The first 9 rows are patterns. Each new row is the sum of 3 different patterns, raised or lowered, with some noise. Before adding, each is slid sideways (what falls off one end comes back at the other) and multiplied by a number that may be negative. Names go in the order of the patterns.
Some rows, each with the names of its patterns after it:
[  8   7 -21 -19  -8 -13   8 -18  15  -5 -13  17  -7  20   2  19   4   6
 -17 -11  10   7 -18   4  15  -6 -11  14  11  20  21 -19] -> (1)
[ 11  -4  12  12   9  -8  -6  16  -2   7  -3  -3   5  -2 -18  -3  -7 -16
  -6  -9  -1 -13  12  -4 -11 -21 -17  -3  -7 -20  -4 -19] -> (6)
[ 11 -18  19   3 -14   5  -7  17  12 -19  19  -5 -10  -9  -2  13  13   7
   6   3  15  11  14  10 -17  16 -17  -9  -1 -17  -7  17] -> (2)
[ 11  16  -1 -10  -5 -13 -12  -5 -20  18  -8 -20   3 -13  15  20  20  10
 -13   2  16 -17 -20 -13  20 -13  11  10  -5  -1  18  12] -> (3)
[  6   3  10  17  20 -18  18 -16   5 -19   6 -18  15  18  -9 -16 -14 -18
   0   9   3   3 -15  -7  -4  17  -8  15  20  13  13 -19] -> (4)
[-14  12 -10  -5   2   6 -18  20  19   6 -17 -12  16 -12  15 -10 -19 -13
  -7  19 -16 -12  -2 -14 -19  -4 -17  21  -8  18 -18 -15] -> (0)
[ 10  -1   6  -9  -4  -5 -13  -1   4  -6   3  -7   9  16  13  11  13  -7
   3   4   6   6   3   4   0   0  13  -6  16   5  17  -2] -> (8)
[ 10  -4  17  -8  16  -4 -11  18 -18 -12  16  19  12  14  -4  -1 -13  18
  17   6 -16   0 -14   3  17  16   3   5  -5   8  -5   5] -> (5)
[ -1  -7  15  -4 -16   1   7  -8  -2 -14   9   4  21  20 -10 -11 -14 -20
 -17   3  19  -4 -20  -2  -8   5  16 -11  15  14   4  12] -> (7)

New rows. What belongs after each?
[ -7  -5   3 -43 -19 -42 -21  32 -19 -25  -1  -5   0  11  -9  15 -39   1
  -8 -11 -18  -8   0 -11  -3 -16  19  12   7   4  24 -15] -> (1) (4) (8)
[ 36  28  36  37  45   8  41   2  30  23  26 -12  24  -4  38   0  21   0
  -4  32  59  61  15  18  13  44  28  10   5  14  19  36] -> (3) (0) (8)
[  2   8  -9   1  26 -27 -24 -10 -11 -27 -15   6 -26  -9 -20   5   0  -9
  -6   0 -17   7  -4   1  -7 -17  -6 -23   0 -19  11 -19] -> (2) (4) (5)
[-12  -1 -24   9  -9   3  12  -2  11 -29   3  31 -12   0 -19   2  23 -13
  -3  21  11  16 -14  -7  -9  -4  24   8  -9  17  -9   9] -> (1) (2) (0)
[  3 -18  -8 -36  14  24  -9  30  35   7  15 -14   9 -11   3  11 -24  -4
 -15 -17  14 -10  25  17  19   4   5  -8 -15  -4 -23   5] -> (1) (2) (8)
[  3  -7  -7 -16 -37 -30  -1  -1  -9  -6 -18 -16 -58 -11 -24 -20  23  -3
 -32 -47 -33 -25   2 -15  -3 -25  19 -29   3 -42 -32   7] -> (3) (4) (7)
[ 20  31 -17  16  15   7  17   1 -11  24   5  38  18  10  25  25  18 -23
  14  -4  19  30   3   4  11  10  28   6  26   9  -4   8] -> (6) (3) (8)
[ -7  -8 -10 -26   0   2   1  37 -27   4 -10 -35 -34   4 -21  13 -15  25
 -21  14 -15 -36  31  24  34  25  -1 -28 -24  11  28  -9] -> (1) (4) (5)
[-30  -8  26 -14 -34   7 -35   2  16 -27 -24 -17 -24  -9  -8   4  -9 -14
 -16   8  11 -17  -7 -18 -17   2  -8  -6 -36 -19 -13 -32] -> (3) (5) (7)
[ 12  17 -13 -20  -1  -8 -26 -27   8 -27 -10 -12 -13  28  42  36  11 -26
   2  -9 -25 -11 -12  20 -40   7  -9  -5   4  18  26  10] -> (1) (3) (7)
[ 26 -14  11 -25   9  -9  24   2  37  18  25 -10  12  31  47  41  -2  26
 -10 -15  -8   3  -1  31 -10  10   6 -15  -4  -3  32  17] -> (1) (2) (4)
[ -5 -20 -17 -12  -9 -24  -2 -25   5 -24 -29 -19 -34 -35 -40 -14 -21 -13
 -33 -13 -21 -13 -26 -11  -1 -26  -4  -9 -40 -21 -38 -37] -> (1) (2) (7)
[-17 -43 -41   1 -12  -6  -7 -22 -43 -16 -10   9 -23 -19 -52 -28 -27 -23
 -12 -18  17 -33 -29 -28 -25 -21 -17 -46 -15  -4 -15 -28] -> (4) (5) (7)
[ -6 -35 -13 -14 -31 -42 -41 -40 -33 -52 -14 -51 -18 -19 -38 -12 -31  -5
  -9 -16 -37 -51 -29 -14 -53 -45 -25 -25 -42  -2  -7 -13] -> (1) (3) (8)
[ -9 -14  -1  12   3  -7 -27   7  -6 -32 -17 -13  -5  19 -15  11   9 -20
   8 -31  -4 -30 -14 -30   8 -27 -47  -4 -23 -14   4   6] -> (1) (6) (3)
[ 19   9  -4 -29 -16  -7 -37 -19 -26 -12 -32 -10  -3 -40 -17  -5 -12   2
 -18  -8 -19 -31 -11 -32 -29 -17   7  -9 -33 -18 -24  -5] -> (6) (3) (5)
[ -6 -24   2 -26 -27  -8 -13   3 -36 -33 -15 -26  20  13 -11  -4 -32 -43
  -2 -23 -21 -24 -21 -15  -3 -13  12 -29  10   5  -2  21] -> (2) (3) (7)
[-13  20  -5   6  -5  -5  15   4  29  17 -11   1 -34  19 -25 -15 -28  27
   1 -15  -8   6   4  23   4  10   5 -23 -24  -5  -5 -15] -> (1) (4) (8)
[-11  21  17  32  20 -13  20   7   3  30  39   9  34   5  29   4  18  32
  19  17  20  28 -12  22  13   2 -18  22  22  39  25  22] -> (4) (0) (8)
[-15   0  -9  -8 -17 -19  -9 -33 -32 -33 -41 -16 -12  -4  -1 -18 -18  -7
  -2 -16  -1 -22   4 -26 -18 -51 -22 -18 -13 -11   6   4] -> (6) (8) (7)
[-21  16 -14  16  28   3 -27 -26 -16  28  17  32 -11 -19  -3   5  -9  16
  -8 -14  -6 -14  -2  29 -14  14   6   8  14 -15   3 -26] -> (8) (5) (7)
[ 25  12  17 -19  -9  10  48   1  36  37  31  30  16  31   8  41  13  16
  -9   5 -14  26  -9  14   6  14  20   0   0  25  17   3] -> (2) (3) (4)
[ -7  22  25   2  18  34 -13 -21  37  18   6  38   9  22  18 -14 -19   4
   9  49 -13   0  -4  -7  24  17  48  20  22  25  39  -7] -> (1) (0) (5)
[ 15  -9 -42 -20  11 -12  10  -6   6  17 -14   3  13 -32  24 -12 -13 -13
  -1 -26  -7 -24  15  -5  17  22 -17  -1 -19  -9  -4  -4] -> (2) (8) (7)
[  9  25  31  31  12  -8  11   5  23  32   8  37  41  11   4  14   1  13
  22  -4  -2  -1   1 -15  36   7  -1   7  23  23  18 -12] -> (6) (3) (0)
[ -9 -17   8  -8   4   0   6   3  -1  -8  -9  -2   9  29   7 -30   5 -20
 -33 -16 -20 -27   6 -29 -16   4  -8 -18  25  -3  22   3] -> (3) (4) (7)
[-10  -7 -19  -1  11  -6  -3  -8 -25 -39 -11 -13 -12 -33   5  18 -18   3
  12 -32 -39 -22 -16 -20 -27  -4 -44 -10  -4  20  12  21] -> (6) (3) (5)
[-14  31 -17  33  10   9  43 -34   9  21  18  27   3 -42   2 -28  -7 -24
  -4 -32   2  30 -24  -4  -4 -16   6  23 -25  -9 -12 -20] -> (2) (4) (8)
[-13 -12   9 -28 -16  -7   7  -6  27 -13 -22 -14   1   4   2  -8 -10 -13
   2  12   0  24   5  -3 -15 -21  30   8  -3 -24 -28  -6] -> (8) (5) (7)
[ 26  27  17 -11   0  -6  22  35  -5  -5  -8 -20 -23  -7  -8  -3   4   2
  -2 -20   2 -13  22   0  17   8  12 -25  16 -18 -19   4] -> (1) (4) (5)
[ -2  -7 -25 -11 -13  13 -25 -23   6 -20   8  -9  -9 -21  -2 -10  17   2
 -21  -3   3 -25 -15  -4   5 -21 -18 -24 -19  20   1 -29] -> (1) (8) (7)
[ 41   1  12   2   2 -18 -10  19 -24 -20   6 -10  -2  -7   2  22 -30   7
  10  30  -7  -6 -13 -11  12  -7   2   6   5   1  16 -23] -> (2) (4) (7)
[-37 -21  15 -11  -8  -5  -1  -9 -41  -6  -9 -13   5  32  -1  -5 -29  -7
 -25  -2   6  -9 -37   0  -8  20 -19  13  18 -10  21   2] -> (2) (0) (5)
[-17   7  -9  20  -2  -4 -11 -43  -9  12 -15 -25 -12 -34  -5 -26 -32  -9
 -20 -25   4 -29 -15 -10 -10 -22  -1 -17   6 -24  -6 -30] -> (2) (8) (7)
[ 10  -4  25 -25  14 -41 -21  -8  32  26   0   4 -11  11  15  31   8 -20
 -11   4 -24 -16 -16  -1  23 -37   2 -34   4   2  38 -23] -> (3) (4) (0)
[-25  -4  -6 -17  18   9 -12  19  -9  13  16  49  28   2  10  24 -13 -11
  14  23  -3  26  28  19   2  30  38  14  46 -12   7 -13] -> (6) (3) (5)
[  6  19   8  11  14  37 -20   7 -34   6   3  -7   9  10   8   5  29  -3
  -1   0 -30   8  -9 -30   3 -11   3 -25 -38   2  -1  13] -> (6) (2) (3)
[  4   5   8  17  17  39   8 -17  28  23   4  -7   1  19  -7  27  39  15
   6  37  13  21  41  21  11   5 -14  -2  -2 -10  39   0] -> (3) (8) (5)
